The groups are shells around one centre, one inside the other: the same stretched ball of 4 dimensions in 9 sizes.
Some rows, each with its group after it:
[-6,-7,7,37,-9,-35,-6,42,18,-5,26,-31,-16,-23,-40,-4,-6,4,-12,-6,0,4,10,-44,-2]
Z767
[4,0,10,41,-14,-41,-22,38,17,-16,22,-36,-4,-34,-61,-3,-2,-4,-13,-13,-4,15,-11,-44,14]
Z989
[0,12,0,41,-22,-38,-8,35,13,-18,22,-31,-2,-26,-44,-21,3,3,-18,-16,-17,8,-4,-41,19]
Z326
[-25,1,-16,29,-27,-29,23,44,13,-1,15,-19,-17,1,1,-37,-1,19,-11,0,-20,-20,35,-33,-9]
Z816
[-34,-6,9,42,-11,-47,8,42,7,-9,41,-24,-57,-31,-16,12,-20,9,-3,-32,-30,0,10,-29,5]
Z989
[6,18,-7,39,-22,-25,2,35,15,-12,18,-29,12,-11,-34,-40,11,10,-26,-4,-11,1,13,-48,12]
Z986
[-24,1,-9,34,-9,-17,37,43,13,11,35,-17,-32,7,16,-30,-4,29,-20,0,-12,-19,57,-45,-19]
Z653
[3,8,-1,38,-23,-37,-12,37,16,-17,15,-33,6,-24,-50,-23,4,1,-16,-9,-10,7,-5,-42,15]
Z779
[0,-6,-3,31,-18,-31,-7,42,21,-5,10,-31,5,-13,-41,-22,2,4,-12,7,4,-1,12,-44,-4]
Z767
[-42,4,-11,35,-36,-52,14,41,3,-18,21,-20,-43,-23,-6,-16,-13,10,1,-31,-49,-12,5,-15,13]
Z653
[-2,-1,-9,30,-14,-17,13,42,20,5,17,-25,3,4,-17,-37,6,17,-21,15,6,-11,39,-51,-15]
Z767
[-14,-5,-5,32,-6,-16,25,44,18,11,29,-22,-19,4,-1,-27,-2,23,-19,10,2,-14,51,-50,-22]
Z326
[-9,-7,-3,31,-22,-38,-7,43,17,-9,11,-29,-6,-18,-38,-17,-2,3,-7,-1,-6,-2,6,-36,0]
Z436
[5,-9,-2,30,-1,-10,11,44,25,14,21,-27,5,6,-22,-30,5,18,-24,25,24,-8,48,-60,-26]
Z653
[-1,8,3,41,-6,-22,10,38,16,-1,35,-27,-12,-11,-23,-21,2,15,-25,-6,-4,1,27,-53,-1]
Z436
[-11,-1,-13,28,-13,-12,28,44,19,12,20,-20,-7,13,3,-43,4,25,-21,17,2,-20,56,-50,-24]
Z653
[-21,1,-20,26,-32,-29,19,43,14,-3,7,-20,-6,3,-4,-44,3,17,-11,5,-17,-20,32,-33,-8]
Z989
[-28,-13,-13,25,-21,-29,22,48,16,6,14,-20,-24,2,1,-27,-7,19,-6,8,-9,-21,41,-33,-21]
Z137
[12,4,12,43,4,-19,-2,37,20,0,37,-33,-3,-16,-41,-13,3,10,-28,0,12,10,23,-62,-3]
Z989
[-3,3,-14,29,-33,-34,-4,40,18,-12,0,-28,14,-9,-36,-40,7,5,-12,5,-9,-6,7,-36,5]
Z986
[23,-1,2,34,4,-3,4,40,28,12,23,-32,22,5,-36,-35,13,16,-34,28,34,0,44,-72,-21]
Z137
[21,13,2,41,-6,-15,-1,35,21,-3,26,-33,18,-8,-43,-34,13,11,-34,7,11,8,22,-64,2]
Z986
[8,-4,7,37,1,-18,1,41,22,5,30,-31,-2,-10,-35,-17,2,11,-24,9,16,3,30,-60,-12]
Z779
[-1,10,9,46,-1,-24,8,36,14,-4,44,-28,-21,-19,-26,-12,-1,14,-26,-15,-7,7,23,-54,4]
Z137
[-30,3,-9,35,-20,-31,27,42,9,-2,29,-19,-35,-6,5,-25,-7,21,-12,-13,-27,-15,34,-33,-5]
Z767
[6,-9,-2,29,-10,-20,-1,44,24,4,13,-30,10,-3,-36,-28,5,10,-18,20,18,-4,28,-54,-16]
Z816
[5,6,-4,35,-26,-35,-13,38,18,-15,8,-32,14,-19,-50,-29,7,1,-15,-2,-6,4,-2,-42,11]
Z779
[1,14,-1,42,-10,-20,11,36,15,-4,32,-27,-5,-9,-23,-30,6,16,-28,-6,-7,1,26,-53,3]
Z326
[23,-5,7,35,-1,-16,-14,40,28,2,18,-36,22,-11,-56,-22,9,5,-26,20,30,9,20,-65,-10]
Z986
[-37,0,-4,37,-24,-46,14,42,6,-12,29,-21,-46,-22,-7,-8,-14,12,-3,-27,-38,-8,13,-23,6]
Z436
[2,-1,14,43,-9,-42,-21,38,16,-15,29,-36,-12,-37,-59,4,-5,-4,-13,-17,-4,17,-10,-45,14]
Z137
[-19,10,-5,39,-29,-45,3,38,8,-19,23,-26,-22,-25,-26,-18,-4,6,-10,-26,-34,0,-1,-29,18]
Z326
[-24,-5,-11,29,-31,-41,6,44,13,-9,10,-24,-17,-13,-19,-24,-5,9,-3,-6,-21,-12,13,-27,-1]
Z816
[-21,-2,5,39,-19,-47,-4,40,10,-15,28,-28,-32,-31,-33,0,-11,3,-5,-24,-24,3,-1,-31,11]
Z779
[-22,0,-1,37,-25,-47,-2,40,10,-16,22,-27,-26,-27,-30,-9,-9,4,-5,-22,-27,0,-1,-28,12]
Z436
[3,13,-11,35,-27,-27,2,37,16,-11,11,-28,14,-8,-32,-43,11,10,-22,1,-10,-3,13,-44,8]
Z816

New rows, each followed by its group:
[-14,6,-21,28,-30,-22,22,42,15,-1,8,-20,1,8,-3,-52,7,20,-17,9,-14,-20,37,-38,-8]
Z653
[-37,-3,-6,35,-24,-43,17,43,7,-8,27,-20,-44,-18,-4,-11,-13,14,-3,-22,-34,-11,19,-24,1]
Z767
[-11,7,-6,36,-28,-39,-1,38,12,-15,16,-28,-7,-20,-32,-25,0,6,-12,-13,-21,-1,3,-34,12]
Z767
[3,3,3,39,-3,-18,9,39,19,3,32,-28,-6,-7,-25,-23,3,15,-26,4,6,0,32,-57,-8]
Z767
[0,2,7,41,-1,-22,5,39,18,1,35,-29,-13,-14,-29,-14,-1,13,-23,-3,3,3,27,-55,-5]
Z436
[-36,-12,-5,30,-29,-51,3,46,10,-12,14,-24,-36,-23,-19,-5,-15,5,6,-16,-28,-10,5,-19,0]
Z137
[18,6,-9,31,-15,-12,1,39,25,2,9,-31,31,4,-37,-48,17,12,-29,23,17,-3,30,-60,-8]
Z816
[38,1,1,32,-8,-13,-21,38,31,-1,5,-39,49,-6,-69,-39,20,2,-30,30,37,10,14,-69,-6]
Z137
[-14,-4,1,36,-2,-19,22,43,16,9,36,-23,-28,-3,-5,-17,-5,21,-20,1,-1,-9,45,-50,-17]
Z816
[-7,-6,-2,32,-29,-47,-19,41,17,-18,6,-33,0,-28,-53,-13,-2,-5,-3,-7,-11,4,-12,-32,11]
Z137
[15,11,8,43,-7,-25,-9,35,18,-9,29,-34,7,-21,-51,-20,7,5,-27,-6,3,13,7,-57,10]
Z986
[-17,-7,2,35,-22,-47,-10,42,14,-15,17,-30,-20,-29,-40,-4,-9,0,-2,-15,-16,2,-4,-30,7]
Z326
[-20,-2,-12,30,-20,-25,21,44,15,2,19,-21,-16,1,-3,-33,-1,19,-14,4,-11,-16,38,-39,-13]
Z767
[-32,-6,-3,34,-12,-31,25,45,11,3,33,-19,-44,-8,4,-12,-12,20,-9,-11,-20,-14,38,-35,-13]
Z436
[4,4,5,40,-3,-20,5,39,18,1,32,-29,-6,-11,-30,-20,3,13,-25,0,5,3,27,-56,-4]
Z767
[-37,-2,-13,31,-31,-43,18,44,8,-9,18,-19,-35,-12,-1,-21,-10,14,-1,-15,-34,-16,20,-22,0]
Z816
[-24,-12,-2,32,-14,-34,11,45,15,0,24,-24,-31,-12,-13,-10,-10,13,-6,-4,-10,-10,27,-35,-12]
Z436
[20,9,-10,32,-21,-18,-6,37,24,-5,4,-32,37,-2,-46,-49,18,8,-27,19,12,0,17,-56,0]
Z326
[-29,-1,-12,31,-36,-47,6,42,9,-15,11,-23,-23,-18,-18,-22,-7,7,-1,-16,-33,-11,5,-21,8]
Z986
[-35,8,-14,35,-25,-32,33,42,6,-3,28,-16,-38,-3,14,-31,-6,23,-12,-17,-36,-19,36,-29,-2]
Z986
[-5,-7,-14,24,-29,-29,0,44,21,-4,-2,-27,14,-2,-31,-39,6,8,-10,17,2,-12,20,-39,-9]
Z137
[20,12,-5,37,-9,-9,6,36,23,2,20,-30,24,2,-33,-46,17,15,-35,16,14,0,33,-64,-5]
Z986
[-36,-10,1,35,-14,-41,15,45,10,-3,33,-22,-50,-19,-6,0,-17,13,-3,-19,-24,-9,24,-29,-7]
Z779
[-10,10,-4,39,-14,-25,16,38,13,-3,31,-24,-17,-9,-13,-27,1,17,-22,-9,-15,-5,28,-45,1]
Z767
[-2,-8,2,33,-15,-34,-11,42,20,-6,15,-32,-2,-19,-45,-13,-1,2,-11,3,4,3,8,-44,-2]
Z436
[-26,11,-21,31,-36,-33,23,40,8,-10,13,-19,-15,-2,1,-44,2,18,-12,-10,-35,-18,25,-27,4]
Z137
[8,5,-5,35,-3,-6,19,40,22,11,26,-26,7,9,-14,-41,10,22,-32,18,14,-8,50,-63,-18]
Z989
[-34,-3,0,37,-22,-47,9,42,7,-12,29,-23,-45,-25,-14,-3,-15,9,-2,-27,-33,-5,9,-25,6]
Z436
[-7,0,-14,28,-22,-21,14,43,19,2,10,-24,5,4,-15,-42,6,16,-17,14,-1,-14,35,-44,-12]
Z779
[-31,-1,3,40,-18,-46,8,41,7,-12,35,-24,-46,-28,-16,0,-15,9,-5,-30,-33,-2,8,-28,8]
Z779
[-31,-6,-9,31,-22,-35,19,45,11,-2,22,-20,-33,-8,-2,-19,-9,16,-6,-8,-22,-16,30,-30,-9]
Z767
[-17,-12,-4,29,-17,-33,5,45,17,0,16,-26,-16,-10,-22,-17,-6,10,-7,3,-4,-9,23,-38,-12]
Z779
[-18,5,-20,27,-39,-36,10,42,13,-11,2,-23,0,-4,-15,-44,4,11,-9,-1,-24,-15,16,-28,3]
Z137
[6,4,-10,30,-21,-21,3,40,21,-2,8,-28,18,-1,-32,-43,11,11,-22,15,5,-6,25,-50,-6]
Z767
[-22,-12,-5,29,-24,-41,0,46,15,-7,12,-26,-19,-16,-25,-13,-8,6,-1,-3,-12,-9,13,-30,-6]
Z986
[25,-1,-6,29,-18,-19,-17,40,28,-3,-1,-36,43,-4,-59,-43,17,2,-23,27,25,3,13,-58,-6]
Z653
[12,-6,-1,31,-4,-12,2,43,26,9,17,-30,15,1,-34,-31,8,13,-24,24,25,-3,37,-61,-19]
Z326
[-36,-5,-17,27,-27,-31,29,46,11,2,16,-16,-31,2,12,-32,-7,22,-5,-1,-24,-25,41,-27,-15]
Z653
[-20,-5,9,41,-3,-33,10,42,12,-1,41,-26,-41,-21,-17,2,-13,13,-13,-17,-12,0,24,-42,-5]
Z816
[-20,-9,-3,31,-12,-28,15,45,16,4,24,-23,-25,-6,-10,-17,-7,16,-11,2,-5,-12,35,-40,-15]
Z767
[-11,5,-3,38,-7,-19,22,40,15,4,34,-23,-20,-3,-6,-26,0,21,-23,-2,-7,-8,41,-50,-10]
Z436
[23,9,2,38,-10,-19,-11,36,23,-6,17,-35,26,-12,-54,-33,14,5,-29,10,15,9,12,-61,4]
Z779
[8,10,-14,31,-23,-18,6,39,20,-3,8,-28,23,2,-29,-51,14,13,-25,14,2,-7,26,-51,-3]
Z816
